The same things were measured in two ways. Each way mixes the same 11 hidden numbers, adds some noise and spreads widely along 7 directions of its own, which tell nothing about the thing.
Some things both ways: the first way, then the second way.
-19  -8  6  4  -9  -2  28  -16  26  -9  23  2  0  7  16  15  -3  6
-5  12  1  -8  -8  0  14  -9  -15  -5  1  -1  -6  -2  10  1  -19  -13  -2  14  5  -6  -3

-8  -1  -5  -5  -6  2  -2  5  7  0  4  -3  -5  -1  13  -8  1  6
-15  8  -10  -4  -15  7  24  -10  -9  -3  9  -9  -22  -10  4  12  -7  -1  12  17  -4  -9  2

-2  14  -5  8  -19  -3  0  -3  -24  -8  3  -11  10  8  -5  1  1  2
1  -2  2  -19  1  -11  0  -5  5  9  -4  -1  15  -4  -19  10  -2  -15  -6  12  -11  26  -1

4  4  6  -12  -4  3  7  2  -8  7  14  -3  -3  8  1  -5  -2  -5
-6  3  3  -8  -6  6  11  -10  -2  4  11  -6  0  -5  2  13  5  15  5  3  -8  8  1

-7  -1  -12  -6  -13  -12  6  -7  18  0  20  -2  7  22  4  -6  -5  -4
-6  -1  -4  3  -20  -2  -6  -14  6  4  20  -9  -8  -11  2  5  -2  6  10  8  2  -11  6

2  -8  -9  2  0  -7  13  3  -6  -17  7  -8  10  9  14  14  -15  -11
-3  17  0  -3  -7  -12  8  -15  -9  6  12  -1  2  -4  1  0  -1  10  11  9  -9  9  2

-20  6  16  -7  3  -1  21  15  -3  -6  4  -5  -3  4  0  7  3  7
9  -6  13  2  0  12  -2  -12  33  8  -10  -5  -6  28  -17  -6  -10  -4  6  15  4  -21  21

-15  -6  -23  -11  -5  -3  9  0  23  -14  7  18  -9  12  6  -16  -3  7
-20  7  -6  -12  -27  -16  13  -27  -15  -9  27  -12  -2  -28  4  12  -2  -4  0  17  -2  -5  -3

-2  1  -11  -6  7  -18  25  5  17  -1  31  -4  7  11  14  0  8  -17
3  -19  3  3  13  5  -10  -2  17  4  5  -2  13  3  -12  3  5  1  -5  -3  14  4  5

-22  5  23  11  -5  -4  2  13  -4  4  -6  -9  6  -12  3  0  19  -6
-7  -5  4  4  -13  5  1  -9  6  5  7  -2  4  -1  2  13  3  7  4  7  1  4  5

-4  -1  -28  -25  4  9  12  13  -6  -32  -5  4  -2  12  19  10  -20  -1
8  -10  10  -5  -12  14  -8  -18  3  14  9  -14  -4  -5  3  11  -1  14  8  -7  -10  9  3

-4  -6  13  8  -13  5  -4  11  -1  -4  -18  -15  -4  -2  3  -10  5  -2
-1  -1  -4  -2  -11  -6  -3  -7  -2  3  3  -9  4  0  3  15  5  11  15  7  -11  0  -6

6  -5  4  -6  -5  -2  -1  -1  -10  -7  11  -1  4  14  1  -22  -5  2
2  -6  0  -15  8  -15  10  -6  -7  -5  3  -6  -4  -12  2  6  6  -1  2  4  -2  15  -12

11  -3  24  -20  2  25  -5  22  -33  3  -15  0  -15  -2  -10  -21  -18  -10
-7  16  -12  2  3  5  6  4  -33  2  -5  3  -14  6  0  -17  -13  4  9  -6  17  -6  4

3  2  4  9  2  1  -1  11  -7  2  0  -3  2  -14  2  -5  10  -12
-10  9  -5  -12  1  -8  27  -10  -17  -7  0  -4  7  -8  -2  21  -4  -11  5  22  -4  9  -17

-13  -8  13  3  2  5  8  18  15  -12  -2  -8  13  0  8  6  6  -2
4  -11  -6  -1  -19  -17  -8  -5  3  -4  11  -5  -6  -21  17  -8  -6  -5  6  3  11  -11  -2

5  1  -13  -8  -13  -7  25  -16  18  4  41  -15  9  31  16  9  -27  -13
-7  -7  -3  -12  -1  3  8  -6  18  -3  7  -10  13  -8  -7  27  2  -7  -2  22  -8  0  -2

-3  -5  3  9  1  3  4  15  12  -2  -8  -11  -2  -4  15  0  1  0
10  -13  -2  -7  -3  -5  -1  -6  6  10  -7  -7  8  5  -8  9  -6  -5  8  12  -9  -2  -3

-36  7  15  6  -16  2  24  6  -16  -26  -2  -18  8  13  18  6  -8  -5
-17  -10  -2  7  -8  18  1  -3  21  -12  -4  -3  -5  14  -17  9  -15  -34  -9  20  18  -23  7

-7  1  18  -6  -6  13  -8  20  -12  -16  -22  -2  3  -13  -17  -6  7  2
14  3  4  -6  2  -8  -5  -1  -6  6  -20  1  5  -1  0  -4  -14  -17  10  8  14  12  -5

-6  5  -2  8  -9  0  -6  13  -12  -2  -11  6  -5  -14  -21  -9  17  -1
2  7  -6  -5  3  -13  -11  -6  -15  2  -3  0  8  -6  -8  -6  0  9  1  5  2  11  1

14  4  19  -16  -8  8  -11  -12  -26  3  11  7  13  15  -17  -15  -1  4
-11  1  1  -1  -15  -15  16  -12  7  -14  10  -4  -15  4  13  -9  -10  -13  3  14  8  -29  5

-18  -3  2  -2  3  -3  -1  7  -1  -3  1  17  -1  1  5  -11  6  0
12  -23  5  0  0  -12  2  -14  1  -4  7  -6  -6  -6  19  -2  -2  12  -3  4  7  -18  -2

-6  -1  8  -3  -5  13  5  5  -6  -2  -1  9  -5  9  -1  -11  5  1
-1  -2  4  -9  -6  -2  2  -12  -6  1  7  -5  9  0  -2  -2  -4  4  -1  -2  1  -4  1

-4  8  6  0  -6  7  -4  4  -16  6  2  7  -7  0  -11  -15  4  8
8  -19  -2  -8  5  3  -12  -3  -8  -1  2  -10  -12  -4  4  4  0  12  -9  -5  -3  -1  -7

-10  -12  16  11  0  -3  3  10  9  -4  -7  1  -15  -21  2  -11  7  9
2  -13  -2  6  -15  12  -30  -2  -12  17  -1  0  4  -6  -9  6  4  21  -3  -14  -5  25  3

-1  6  -17  -1  3  -3  4  15  3  4  4  9  -4  -2  -3  -3  4  -9
-8  -19  -13  3  -14  7  -22  -12  5  4  18  -9  13  -8  -18  2  -7  -4  -12  3  5  -16  10

2  5  -18  -8  14  5  4  21  14  -8  -8  8  -5  -15  11  2  6  2
13  -17  4  -10  -8  -28  -4  -7  -3  12  -9  1  9  -3  3  -6  -5  -3  -1  7  -1  7  2

-9  0  30  -11  -2  -27  17  -6  21  13  27  -13  5  0  -6  4  33  -7
13  -16  16  5  4  7  -11  -4  7  11  -3  -9  -6  13  16  16  10  24  15  -11  -3  11  -4

Other things, the second way, with their names:
Z158: 7  -11  -3  -10  10  4  -4  0  -9  5  -14  -2  8  4  -15  6  -10  -10  -9  8  1  8  -5
Z187: -3  -7  -8  0  10  15  -3  -11  0  13  -2  -8  2  8  -21  6  -5  3  3  9  -4  -2  14
Z269: -1  11  3  -1  -8  28  -5  -14  0  1  24  -13  -7  -15  -5  23  -1  9  13  -3  -6  16  -14
Z929: 17  -20  9  -11  24  -9  -3  -1  20  -2  3  -14  -1  7  7  20  13  9  5  5  -9  3  -14
Z309: 12  -16  1  -8  13  -9  -3  -9  20  -1  12  -12  5  1  -4  1  -1  -6  5  6  4  -14  -4
Z94: 9  -5  -8  -12  11  -15  -14  2  -3  6  2  -6  17  0  -13  -3  -3  -6  0  1  -1  3  -7
Z562: 4  3  -2  -6  -9  -16  1  -12  -3  8  5  2  9  -4  -12  -6  -10  -6  1  13  -4  5  1
Z431: -9  6  4  -3  -17  3  0  -16  6  9  31  -10  -7  -2  -1  6  1  13  4  -1  -6  -3  9
Z418: -7  -14  4  8  -10  18  -20  -4  4  8  2  -2  -5  11  -9  1  -5  2  -11  -6  10  -2  14
Z936: 9  -11  2  -17  -1  -22  -5  -7  -1  13  -6  -5  23  -1  -5  11  7  10  2  8  -18  16  -1
Z753: 0  -12  3  9  -1  34  -4  -9  6  -1  2  -11  -10  4  -12  14  -7  -5  10  -2  15  -5  -6
Z516: 14  -27  1  -6  4  2  -27  -2  7  17  9  -11  10  -2  -4  10  5  15  -5  -11  -9  9  0
Z118: 2  19  4  -3  -4  -19  -2  -2  -11  6  -6  10  -4  8  -5  -20  -2  7  6  0  3  16  6
Z119: -7  16  -5  -9  -7  -13  -5  -12  -10  3  12  -4  3  -6  -4  -2  -7  -1  0  11  -1  3  5
Z497: -2  -2  4  8  -11  -3  8  -11  12  -4  0  -7  -11  8  15  9  2  11  18  16  1  -17  4
Z631: -2  -3  3  -12  -2  -12  6  -10  -14  8  9  -4  1  0  5  12  -1  7  -8  7  -15  13  -3
Z507: -5  2  0  13  -21  21  1  -7  9  -1  7  -3  -6  1  8  4  -13  0  12  6  11  -20  7
Z486: 3  -14  2  -1  -9  5  -4  -9  -5  8  -2  -4  -6  3  2  0  -9  2  -4  1  -1  -3  6
Z722: 15  -8  4  -3  -10  -13  -10  -6  22  11  -9  5  10  3  -1  -13  0  17  2  10  -9  -3  19
Z847: 6  -1  1  2  -1  7  -3  -10  -5  1  0  -8  -15  -10  3  6  -2  9  12  5  9  3  -2
Z299: -1  14  12  -7  -8  -21  28  -8  21  -2  1  11  18  4  5  2  2  3  7  27  -1  1  6
Z902: -3  -7  -5  -18  8  -6  -3  -6  -14  2  13  -12  13  -14  -4  27  0  -9  -10  4  -12  24  -20
Z384: -17  14  -2  1  -3  13  14  -22  -2  2  13  -6  4  -5  -15  17  2  11  5  17  -5  7  10
Z271: 5  4  11  -3  -1  -14  25  -11  -6  -17  -4  0  -24  -2  25  7  -12  -7  1  26  11  -11  -16
Z283: -4  -2  3  -10  -5  8  -4  -15  -16  7  7  -12  2  1  1  10  -9  0  -5  -2  -8  3  1
Z993: -3  10  -6  -7  -8  -16  14  -17  -17  -1  8  -7  -8  -24  15  8  4  17  15  14  -10  10  -4
Z465: 4  -9  0  -1  -9  -10  15  -8  -11  -2  -6  -2  -17  -3  14  3  -11  -8  8  14  2  -5  -9
Z987: 4  -3  6  -2  1  -7  5  -7  -10  0  -10  0  -5  9  9  3  -4  5  3  7  0  3  -3
Z70: 17  -6  6  -3  5  -7  -1  -8  4  -6  -4  -3  6  -5  16  6  -4  11  1  14  5  -9  -7
Z602: -4  5  4  -1  -12  -9  2  -12  -16  7  3  -6  -12  -3  8  6  2  8  16  -1  -7  16  -4
Z663: 13  -22  1  -10  -6  16  -24  -9  -21  16  19  -19  -2  -25  9  26  7  32  -4  -21  -20  28  -18
Z400: 9  -9  4  -8  4  -7  15  -1  2  3  -15  -2  -8  7  6  -3  -10  -12  9  10  4  -4  -1
Z353: 3  11  3  -7  -1  8  14  -7  8  2  -10  -1  6  9  -5  0  -14  -9  10  17  0  -7  6
Z584: -11  -6  -7  -7  -9  -5  -17  -7  0  18  9  -5  24  2  -20  -5  1  -4  -2  -10  -8  13  16
Z153: 3  23  -2  -17  8  -23  23  -6  -26  -5  -16  0  -22  2  5  -9  -8  -2  11  19  -2  5  -6
Z223: -2  15  -2  -1  11  20  7  -5  -25  -1  15  -11  -19  -1  11  11  -3  18  12  -8  1  4  -13
Z168: 7  -4  0  -1  -1  14  4  -13  -6  9  1  -8  -6  -5  1  10  -11  6  7  9  -6  2  0
Z205: -1  -18  -3  4  -3  8  -22  -1  14  -5  15  -7  2  -9  2  8  6  11  -9  -3  7  -6  0
Z920: -7  -20  2  -8  1  -7  7  -7  12  -17  0  -7  7  -4  4  20  3  -12  -11  18  0  -7  -10
Z734: 5  1  3  -16  -1  -29  13  -10  -7  0  -1  -5  -5  -3  5  0  1  0  7  14  -4  2  -6
Z926: -5  15  4  1  -25  -23  17  -12  -2  -12  8  3  -16  1  23  -15  -16  -6  8  19  8  -27  2
Z803: -9  -3  -3  4  -19  15  -36  -9  2  25  4  -1  -1  11  -30  -11  -12  -2  -11  -7  -5  10  29
Z306: 5  11  4  -6  -10  17  -22  -7  -11  24  7  -11  -10  2  -9  6  -1  20  12  -14  -18  27  4
Z133: 16  0  11  7  4  13  -22  -4  0  19  -3  0  1  10  -3  -17  3  25  17  -27  5  18  11
Z585: 3  1  4  -1  -10  -2  11  -7  9  2  -2  0  0  -4  4  0  -11  -10  10  15  12  -5  3
Z295: 8  -4  1  -4  -9  1  -5  -6  -6  5  2  -7  1  -7  3  13  -8  -2  7  7  3  3  -10
Z838: 16  -16  13  0  1  1  -5  -10  31  2  -2  -8  17  0  2  22  10  13  13  13  -1  1  -4
Z248: 7  -16  1  -6  0  -7  -3  -8  12  -4  17  -12  -5  -5  15  7  -7  -1  -5  11  3  -22  -4
Z817: 3  -6  -1  -4  15  17  -12  -9  -7  13  -11  -6  0  9  -27  0  -5  -3  1  -6  -3  22  5
Z255: -4  -22  -3  8  -11  11  -35  3  -4  17  -3  5  3  9  -21  -20  0  10  -14  -24  9  8  22
Z450: 4  -13  7  1  -11  2  -12  -16  3  5  8  -9  -5  2  0  -6  -5  5  2  -6  4  -8  7
Z791: -7  -2  0  -17  -8  1  8  -12  -4  -3  1  -10  10  -15  -3  27  5  0  1  12  -16  18  -10
Z653: 9  -14  11  -9  9  -1  -7  -14  1  -3  5  -15  -4  -1  15  17  4  11  -3  0  -5  3  -10
Z380: 4  -2  9  -12  5  10  1  -21  -1  4  13  -18  5  -2  2  23  -4  1  3  5  -15  8  -9
Z207: 7  -6  4  6  -9  -5  -12  -8  10  3  5  -3  9  3  5  6  1  13  9  5  -1  -5  -1
Z16: 1  1  4  -10  -15  -8  -2  -12  19  7  9  -7  8  0  -5  10  -5  -3  1  20  -14  -3  7
Z704: -1  8  10  -3  -13  -6  17  -8  7  -5  8  0  -14  -1  8  4  -4  1  8  14  3  -2  -4
Z282: -4  20  8  -1  -12  4  25  -17  -6  1  -4  0  -6  8  0  15  -4  13  16  23  -8  2  0
Z639: -10  5  2  -10  0  9  12  -15  -12  6  -3  -8  3  1  -19  25  -10  -23  3  16  -5  23  -8
Z778: -10  -1  -13  -2  -7  3  -20  -13  -19  10  4  -8  8  -6  -19  0  1  9  0  -5  -8  11  8
Z15: 10  5  15  4  -17  -14  6  -7  14  4  1  4  -23  6  13  -13  8  28  21  2  0  -2  10
Z14: 15  8  14  -15  6  5  15  -9  -14  12  -5  -7  -7  5  -2  10  -5  3  17  -3  -7  25  -15
Z218: 0  0  8  2  -17  5  -13  -14  -4  2  5  -3  -13  5  -4  -5  -8  5  -3  -1  4  -4  4
Z649: -12  4  0  -2  -7  19  -10  -13  -1  20  7  -9  11  9  -27  17  -4  -3  5  0  -11  19  10
Z755: 1  -6  -5  1  8  12  -8  0  -18  -8  1  -15  -30  -3  17  17  -5  0  6  -1  8  -2  -18
Z836: -1  -13  5  -15  0  -6  14  -15  12  -4  2  -6  9  -11  0  17  0  -3  -13  23  -10  2  1

Some of these things the first way, each followed by its name:
-26  2  -10  19  -11  8  -7  20  -4  -11  -28  5  -14  -10  11  -12  12  13 -> Z663
16  12  3  -23  18  12  -5  20  -26  3  -3  11  -4  -20  -10  3  -6  -4 -> Z486
0  4  -9  7  -6  13  6  12  7  -7  -10  -10  -3  -1  8  4  -2  14 -> Z306
8  15  -32  2  2  17  -2  21  1  -4  -13  8  -1  -11  -6  2  0  3 -> Z119
16  -7  13  -17  12  1  11  12  -2  7  12  3  -12  -8  -9  -8  4  -4 -> Z223
3  -5  -4  5  -11  6  12  -5  -6  -19  4  -4  1  15  8  -9  -12  5 -> Z118
-14  -3  -2  5  -10  2  1  13  0  -13  -20  -9  -5  -1  14  -5  -3  6 -> Z649
-16  -22  7  -4  -7  -9  28  -7  17  -22  12  -4  -14  6  12  16  -9  13 -> Z722
-1  17  23  -3  5  10  0  10  -17  17  7  3  7  -7  -10  -6  -4  -5 -> Z418
3  -5  5  15  10  5  5  18  22  4  -4  -2  2  -16  7  0  11  -4 -> Z207
0  -5  3  -2  6  7  7  23  16  -4  -5  -4  -1  -3  5  -10  0  -5 -> Z838
-12  0  -5  -7  -8  -22  2  -2  3  9  17  -1  -3  4  -3  0  4  -6 -> Z187
5  -8  -19  7  -9  11  16  -6  13  -16  8  -2  0  14  31  -5  -18  4 -> Z299
1  12  9  -17  2  -9  -5  10  -15  9  19  2  12  -1  -26  -2  5  -17 -> Z847
-4  0  13  3  4  6  10  14  -5  0  0  0  -10  -11  1  -4  -8  1 -> Z158
8  10  -21  10  -1  12  -9  2  10  10  3  10  -2  -12  8  -12  4  1 -> Z282
-5  8  2  1  -14  0  7  2  -15  -7  -3  -9  2  4  -8  11  -4  7 -> Z16
-1  0  24  1  -2  7  -5  20  -7  10  -18  -7  -11  -12  -11  -10  7  2 -> Z936
0  1  5  12  -9  13  -8  -4  12  9  5  5  -2  -1  -2  -21  -1  19 -> Z153
-5  -2  13  31  -12  0  1  8  20  16  -2  -11  3  4  -2  -14  21  4 -> Z94
-9  3  18  -3  -5  10  -1  9  -12  -6  -5  -12  10  5  11  0  0  -1 -> Z400
-1  -8  34  4  13  11  11  13  7  -2  -3  5  0  -19  -5  4  12  11 -> Z926
-11  24  -3  -9  -4  -1  7  24  -42  -19  -7  -17  11  2  -4  10  22  -11 -> Z15
-11  -7  10  -9  12  1  16  25  3  -18  -1  -1  -4  -2  11  -12  5  -7 -> Z753
2  -4  19  -8  -2  19  -6  -1  -1  9  -4  15  -8  1  -6  -14  -15  13 -> Z283
1  -9  -8  -20  -9  -1  11  5  -15  -23  -1  8  -18  6  -10  -16  -6  7 -> Z205
-8  -3  5  11  -10  -6  -9  -4  -9  -4  4  1  8  5  0  -14  1  6 -> Z817
-15  -3  14  -1  -21  1  -11  -5  -4  -2  -6  -8  7  11  2  -15  -2  0 -> Z497
-21  -29  5  8  3  -1  7  11  27  -19  -7  -2  -4  -5  25  -4  -16  9 -> Z993
4  5  -14  3  2  9  -6  7  4  -2  -6  12  6  -7  -1  1  8  9 -> Z380
-7  -2  1  0  -4  6  8  4  -10  -15  -7  -1  -3  5  7  4  -31  16 -> Z803
2  -5  -19  -1  6  8  10  21  17  -7  -11  -1  -13  1  22  -8  -12  7 -> Z516
-11  5  2  3  10  0  31  19  -1  -20  8  -12  6  -1  19  15  3  -5 -> Z704
